There are 3 nested groupings, the coarsest first. Each group lies inside one group of the grouping before and may be the whole of it. The rows also spread widely along 11 directions, which tell nothing about the answers.
In the rows, zero is written as 128.
Known rows, each followed by its group in each grouping:
[152 128 141 110 163  61 150 174 167 105 168 112 100 143  99 137 112 160
 126 152 138 146 102 129  71 143 131 144] | z765 Mov z478
[143 124 103 119 117 117 146 131 132 114 131 122 124 127 111 132 121 122
 139 116 142 115 123 121 124 147 118 134] | z765 Kuva z294
[159 108 122  91 111 134 145 112 180 106 159 127 104 183  90 176  77 174
 108 162  95 124  74 152 105 132 121 124] | z765 Pono z260
[142 133 185 117 152  96 130 149 116 176 172  80  70 211 135 137 131 136
  87 147 103 149  90  84  85  86 114 179] | z765 Kuva z80
[150 111 115 119 119  94 142 137 155 116 147 122 146  93 111 156  99 165
 139 100 144 147 144 131 142 120 113 112] | z765 foso z456
[128 141 114 141 113 113 129 128 128 125 107 152 141  80 143 139 141 109
 138 108 161 127 147 145 124 144 124 121] | z765 Pono z678
[116  78 126 126 136 151  90 131 162 138 140 132 131 106  80 104 105 142
 153 179  88 124 100 122 149 116 135 114] | z764 Kogin z546
[137 138  90 141 145 150 140 149  58 132 132 106 148 169 127  69 165  98
 147  80 149 100 163 103 145 143  99 190] | z764 misag z206
[129 143  87 138 111 132 126 115 112 124 105 157 159  79 154 121 154 100
 169  82 156 115 172 127 143 162 129 112] | z765 Mov z19
[135 138 129 130 126 123 140 140 122 111 118 127 127 122 118 121 135 126
 115 142 142 121 124 136 121 127 128 138] | z764 misag z628
[127 120 103 136  71 136 129  90 134 135  86 150 133  66 119 147 132 101
 145 118 140 102 139 121 149 133 130  95] | z765 Pono z607
[159 141 114 115  86 158 149 104 134 132 138 142 134 157 126 167 110 154
 121 116 101 113 120 150 123 123 115 126] | z765 Mov z980
[137 164 110 141 103 117 163 140 116  95 103 135 138 122 146 140 148 124
 114 112 151 112 152 123 117 140 140 114] | z765 Kuva z11
[133 111 123 111 133 140  97 106 119 143 125 102 134 106 126 109 139 113
 135 123 128 145 111  99 147 130 123 132] | z764 Kogin z566
[ 96  99 106 159 106 129 106 125 130 176 134 170 130 107  99 114 135 119
 177 133 105  97 164 112 161 106 114 112] | z764 Todo z924
[125 109 120 142 142 123 132 181 108 145 147 128 123 127  68  78 123 115
 155 141 127  98 138 128 127 122 103 185] | z764 misag z753
[141 123 108 122 132 111 136 166 130 129 150 121 136 105 114 117 129 134
 150 115 128 125 141 112 112 147 125 134] | z765 Kuva z80
[110 109  87 146  98 161 122  74 112 106  61 136 130 107 119 105 140  54
 156 126 159  90 131  99 177 146 138 113] | z765 Mov z19
[127 140 163 118 177 111 113 139 162 103 153 125 120 161 149 133 117 153
  93 171 132 166  91 163 100 120 134 133] | z764 misag z628
[123 150 141 163 120 166 123 159 113 133 119 151 152 119 155 125 131 135
 110 142 102 124 148 154 132 103 144 128] | z765 Pono z607
[119 130 190 136 161 214  68  92 134 147 134 136 145 191 168 134  88 132
  77 161 101 166  68 197 169  66 115 157] | z764 Kogin z546
[154 135 153 104 145 147  99 124 115 134 133 106 140  92 160 120 128 110
 115 107 139 168  95 140 124 143 130 157] | z765 Mov z478
[118 125 125 142 137 126 113 108 160 146 144 176 129 137 127 149 102 121
 153 120 144 128 125 180 138 121  99 135] | z765 Mov z980
[151 121 114 116 110 165 124 112 140 165 180 154 133 187 134 160 105 171
 133 114  83 120 121 165 120 117 100 139] | z765 Pono z678
[116 131 109 141 129 109 126 120 111 152 114 139 120 127 118 108 158  89
 153 110 156 106 140 110 135 133 104 146] | z764 Kogin z546
[119 122  94 153 128  65 158 154 130 122 130 127 129 116 108 128 132 126
 156  97 166 114 178  91 139 124 109 119] | z765 Kuva z80
[148 158 117 116 121 133 137 124 128  92  99 138 152  82 147 138 130 101
 119 102 182 130 120 181 114 168 126 146] | z765 Pono z607
[138 127 113 139 101 123 137 114 103 144 119 111 128 128 139 134 147 123
 123 100 132 120 149  81 145 116 120 121] | z765 Pono z607
[108 130 140 125 158  96  94 133 171 146 162 169 138  93 149 133 130 148
 155 150 131 157 133 156 108 140 127  98] | z764 misag z753
[142 125 130 129 115 102 148 147 132 108 124  98 131 121 106 134 129 166
 104 143 124 132 127  93 132 103 136 113] | z764 Kogin z546
[126 126 109 144 125 137 154 164 137  89 122 127 130 148 101 117 116 138
 124 160 111 101 133 115 122 127 149 119] | z765 Kuva z80
[135 119 130 110  98 147  97  79 131 153 129 124 150  95 162 153 135 144
 123 108 113 155 130 113 162 105 125  89] | z764 Todo z924

New rows. What belongs after each?
[139 121 147 129 167 128 126 118 153  78 139 103 137 188 144 146  84 160
  90 138 145 163 103 144 147  97 131 132] | z765 Mov z19
[113 129 162 135 184  72 110 124 115 166 149  98  91 176 154 121 139  80
 121 101 185 157 114 103 126 108  87 182] | z765 Kuva z80
[136 139 155 110 148  93 112 150 162 137 155 132 127  91 154 150 125 145
 124 129 133 169 114 145  88 141 134 119] | z765 Kuva z80
[132 125 141 132 159 127 135 157 132  90 143 104 129 186 121 120 116 158
  94 159 123 134 112 127 129 100 137 141] | z764 Todo z924
[123  96 119 141 147 129 109 132 146 116 136 131 148 115 121 131  95 144
 136 123 134 148 133 136 170 111 120 116] | z765 Pono z260
[153 132 100 116 139  55 172 158 125 114 143 102 118 143  82 128 136 136
 140  92 184 114 139 114 110 143  87 172] | z764 Kogin z546
[133 125 137 135 125 141 122 131 131 118 129 129 155 120 128 140 105 153
 105 127 134 143 132 153 160  91 120 128] | z764 Todo z924
[113 138 147 157 159 167 122 141 117  94 110 129 138 173 141 102 124 119
  91 169 130 126 114 153 145 100 139 147] | z764 misag z628
[139  80  84 138 157 149 126 170 144 126 190 140 164 148  78 107  67 173
 176 106 108 119 146 158 169 120  91 156] | z765 Kuva z294
[147 122 133 114 167 115 127 169 126 121 169  90 141 154 127 106 132 175
 119 128 109 153 126 105 116 123 128 141] | z764 Kogin z546
[119 135 166 130 147  84  93 154 127 157 131 118 131  42 169 116 166 132
 123 141 130 177 138  95 110 121 150  98] | z764 misag z628
[148 127  87 127 132 132 147 156 117 139 170 143 137 163 109 110 126 144
 168  98 111 103 152 128 114 151 108 153] | z765 Mov z478
[111 107 143 154 160 120 109 161 132 141 143 124 124 128 123 106 121 124
 140 142 117 137 141 110 142 103 129 132] | z765 foso z456
[157 110 103 117 111 146 138 145 120 120 157 111 162 119  96 123 102 178
 133 112 110 131 145 126 154 113 110 134] | z764 misag z753
[108 135  88 144 121 162 103 114 108 151 119 184 156 103 137  95 157  83
 183 108 138  96 160 159 142 159 111 134] | z764 misag z206
[131 131 149 121 115 142 104 116 125 147 118 130 126  98 164 141 142 118
 112 137 112 152 113 118 122 126 147 105] | z765 Pono z260
[109 110 162 125 184 105  71 117 149 161 143 132 125 103 141 110 128 100
 142 133 157 167 100 148 138 123 107 153] | z764 Kogin z546
[141 138 106 139  79 147 132 137  97 153 104 150 146  48 125 117 150 100
 158  97 124 106 157 122 135 143 132 125] | z765 Mov z478
[146 147 165 140  97 106 164 149 135  98 110 108 126 119 117 166 108 181
  60 158 130 144 120 127 131  65 137 113] | z764 misag z628
[147 141 106 126 121 142 145 113 124 135 154 140 137 184 144 149 120 146
 133  90 122 118 145 145 130 126 102 136] | z765 foso z456
[111 110 146 133 138  90  79 123 115 198 151 122 136  54 153 111 156 125
 157 104 129 170 162  80 150 104 112 109] | z764 misag z753
[132 111 124 128 115  77 139  99 148 130 120 111 104 124 116 158 120 129
 127 117 156 135 127  83 139 109 113 107] | z765 Mov z980
[142 141 119 116 126 117 126 110 122 144 132 139 122 118 148 131 146 104
 147  97 146 131 125 130 110 159 118 138] | z765 Mov z478
[139 153 143 137  87 140 136 112 126 128  92 140 142  99 133 162 123 133
  94 126 143 128 122 159 146  93 122 124] | z764 Kogin z546
[129 131 106 147 118 115 134 151 115 147 125 146 137  91 127 119 145 115
 154 104 140 111 160 125 129 135 118 135] | z765 Pono z607
[118 129 120 143 122 136 122  99 133 134 112 164 116 138 128 131 126  89
 146 127 143 110 120 145 135 134 121 133] | z765 Mov z478
[119  84 114 133 109 160 105 112 134 176 146 141 113 137  96 114 113 110
 170 140  80 100 129 101 154 113 116 122] | z765 foso z456
[132  84 123  92 121 100 101  67 165 143 136 112 111 106 104 150 112 120
 141 123 151 147  92 108 150 126 104 114] | z764 Todo z924
[134 123 120 124 172 161 121 127 149  74 141 130 137 193 134 113 104 135
 122 153 121 133  96 154 124 146 141 134] | z765 Mov z478
[120 107 110 124 142  87 125 100 143 130 124 119  98 144 115 128 134  93
 149 126 162 118 116  94 126 145 113 129] | z765 Pono z607
[126  98 133 112 151 140  88 114 132 163 156 117 110 138 140 107 138 119
 153 143  87 143 107  82 117 142 135 123] | z765 Mov z980
[124 119 106 115 137 153 113 120 143  96 123 138 146 131 131 112 136 130
 139 149 116 121 117 136 130 153 145 110] | z764 Todo z924
[122 122 126 138  84 133 123 135 124 175 134 154 125  98 111 134 144 144
 143 143  84 104 149 108 127 103 131 106] | z764 Todo z924
[101 137 151 161 126 105 123 105 131 143  95 150  89 136 137 137 139  77
 121 150 153 119 118 118 127 107 131 129] | z765 Mov z478
[128 137 170 113 175 110 100 119 137 120 123 104 111 141 138 122 127 100
  95 150 166 163  73 148 111 125 123 166] | z764 Kogin z566
[133 105 118 115 137 126 117 116 151 127 151 130 136 143 109 136 105 151
 139 128 127 134 118 144 144 120 109 131] | z764 Todo z924
[144 154 109 132  94  97 178 139 129 103 121 121 125 143 123 164 127 150
 107 110 146 115 148 113 119 117 125 116] | z765 Kuva z80
[138 157 139 119 157 128 108 134 150 131 158 155 161 129 167 145 126 162
 124 116 134 161 124 191 111 133 116 132] | z764 Kogin z546
[145 140 133 116 142 115 129 140 140 132 153 139 116 147 130 140 120 134
 132 125 136 133 115 154  98 137 119 152] | z765 Mov z19
[112 117 119 147 128  85 125 127 138 136 115 143 116  94 122 127 137 100
 158 120 155 120 154 102 137 127 125 108] | z765 foso z456
[131 152 118 133 127 137 136 149 105 123 127 133 137 134 130 104 157 120
 128 135 126 112 144 124 111 141 132 139] | z764 misag z753
[130 123 143 125 135 152 100 103 155 142 146 158 124 142 142 142 108 129
 134 144 108 139  99 162 127 124 126 126] | z765 Mov z478
[120  97 130 113 144 127  85 127 121 213 189 134 105 138 127  98 150 126
 175 135  75 130 128  90 115 130 105 140] | z764 misag z628
[142 132 137 126 119 143 114 147 131 149 137 142 140  85 133 135 120 131
 131 122 119 136 126 161 118 129 126 141] | z765 Pono z607
[135 131 147 134 117  92 145 180 123 115 118  94 106  86 114 119 146 131
 105 158 121 130 131  66 102 119 163 115] | z765 Kuva z11
[119 129  89 136 118 111 124 138 112 147 131 151 151  86 131 110 165 117
 174  96 138 111 178 107 136 150 121 111] | z764 Todo z924
[151 105 109 136 111 144 154 145 122 119 138 110 131 156  81 128  92 142
 128 121 117 105 132 120 157 100 109 149] | z765 foso z456
[126 150  85 127 136 109 148 129 122 107 138 140 131 175 145 121 171 133
 148 123 130 103 156 101 103 161 136 108] | z764 Todo z924
[130 125 100 139  98 142 143 126 124 123 113 141 138 121 109 132 118 114
 140 113 137 100 140 129 148 125 115 130] | z765 Kuva z80
[119 123 134 119 135 130 105 136 136 153 133 151 105 119 108 109 145  97
 148 164 114 113 103 139  95 149 130 149] | z764 Todo z924
[ 98  68 128 141 174 162  65 121 158 168 169 155 127 148 119 102  92 123
 168 154  86 139 112 139 163 114 114 131] | z765 Pono z260
[130 163 139 144 139 172 117 162 106 133 124 164 136 130 160 101 153 104
 131 148  99 115 124 162  89 151 155 149] | z765 Mov z478
[114 140 140 160 132 121 128 128 128 133 119 152 114 148 142 129 134 112
 123 144 130 122 135 125 126 109 136 123] | z765 Mov z478
[160 132 102 125 124 110 173 130 147  60 122 111 139 160 102 156  87 161
 107 110 169 126 125 150 141 122 117 137] | z765 Mov z19
[115  95 112 134 149 131 106 121 130 171 167 143 123 173 103 110 116 124
 164 122 115 112 134 125 155 110  90 155] | z764 Todo z924
[115 119 129 142 135 115  96 122 125 181 125 160 134  64 131 118 127  82
 174  91 163 133 146 148 147 132  95 150] | z765 Mov z980
[128 152 108 162 101  97 179 141 117  95 100 122 119 160 134 147 148 141
 104 135 139  98 163  86 124 111 141 102] | z765 Pono z607
[114 137 119 143 143 163 128 129 107  85  89 127 137 157 124  95 145  89
 114 150 148 103 117 132 143 137 141 149] | z764 Todo z924
[151 130 121 123 160 139 131 148 114 110 146 108 143 153 135 113 113 131
 127 103 149 138 125 145 134 134 115 170] | z765 Mov z19
[130 114  94 139 132 135 123 140 147 105 143 141 178 111 121 126 111 180
 149 116 117 134 159 137 165 121 124  95] | z764 Kogin z546
[122 122  79 149  78 153 142  90 120 111  97 155 158 115 110 138 122 126
 149 105 146  96 167 134 183 117 111 105] | z764 misag z206
[129 142 118 126 134 127 128 133 130 116 124 130 128 133 147 122 141 109
 133 126 138 125 125 120 110 151 137 126] | z765 Kuva z80
[105 101 111 148 115 154  83  59 133 147  93 161 146  82 144 128 119  76
 164 101 155 130 136 131 199 122 115 101] | z765 Mov z478
[157 121 123 117 139 151 117 151  97 150 146 107 140 107 118 101 126 112
 146  93 130 136 126 129 132 140 105 180] | z765 Mov z980
[ 91 124 162 154 195 108  69 105 143 152 130 146 127 131 187 119 131  88
 137 122 172 176 126 137 153 112 115 129] | z765 Mov z980
[107 100 130 128 153 139  88 105 144 164 153 149 127 155 122 120 114 118
 153 137 120 131 118 143 155 109 102 139] | z764 Todo z924
[127 141 127 138 128 143 130 163  98 138 118 142 127 124 108  98 149  96
 131 134 130  99 130 145 120 133 125 172] | z764 Todo z924
[133 153 139 108 167  75 117 125 158 113 138 135 124 119 144 141 138 123
 123 126 179 162 105 163  93 154 117 142] | z764 Kogin z566
[127 128 139 121 137 108 128 113 147 118 132 110 106 163 142 145 127 128
 109 143 133 140 107 102 116 122 132 115] | z765 Kuva z80
[148 118  92 128  73  96 163 157 100 167 123 129 103  79  60 119 143 104
 168 102 130  76 155  84 112 140 103 156] | z765 Mov z980
[111 121  96 146 132 108 123 116 122 156 131 155 135 114 127 122 133  87
 176  82 171 113 163 132 154 138  88 142] | z765 Kuva z80
[109 131 155 139 173  87  92 144 133 131 125 118 128  89 151 110 151 117
 125 142 156 168 127 112 126 120 136 122] | z764 Kogin z566
[140 117 141 103 123  73 133 122 155 150 148 109  88 132 103 155 114 123
 128 128 146 136  98 110 103 124 106 143] | z765 Kuva z80
[109 116 160 164 167 124 108 167 130 123 121 128 127 124 128 108 113 114
 110 155 144 142 118 145 139 100 130 157] | z765 Pono z678
[121 115 106 135 171 152 111 142 111 131 146 130 139 158 130  85 125  92
 161 110 141 119 126 136 141 149 108 170] | z765 Kuva z294
[127  97 137 119 114  56 125 118 148 168 137 105  90  88  98 149 122 112
 140 118 154 141 122  71 133 108 104 125] | z765 Kuva z80
[150 111 109 113 130 119 142 125 144 102 134 109 123 144 101 137 104 134
 127 122 143 124 107 130 128 141 116 144] | z765 Pono z607
[133 112 101 124 139 131 124 153 138 121 153 129 144 136 103 107 131 157
 153 140 100 118 133 114 126 137 130 122] | z764 Kogin z546
[143 110 122 124 122 143 122 132  99 181 182 109 128 177 115 115 129 163
 134 114  82 125 144  91 144  94  97 149] | z764 misag z753
[140 112 111 122 148 137 119 160 109 136 161 105 145 118 127  96 126 131
 150 100 120 136 141 107 137 142 119 150] | z765 Kuva z11
[130 174 156 128  91 126 136  82 122 116  73 133 117 122 169 169 160 104
  73 136 160 133 107 137 120 112 142 110] | z764 Todo z924
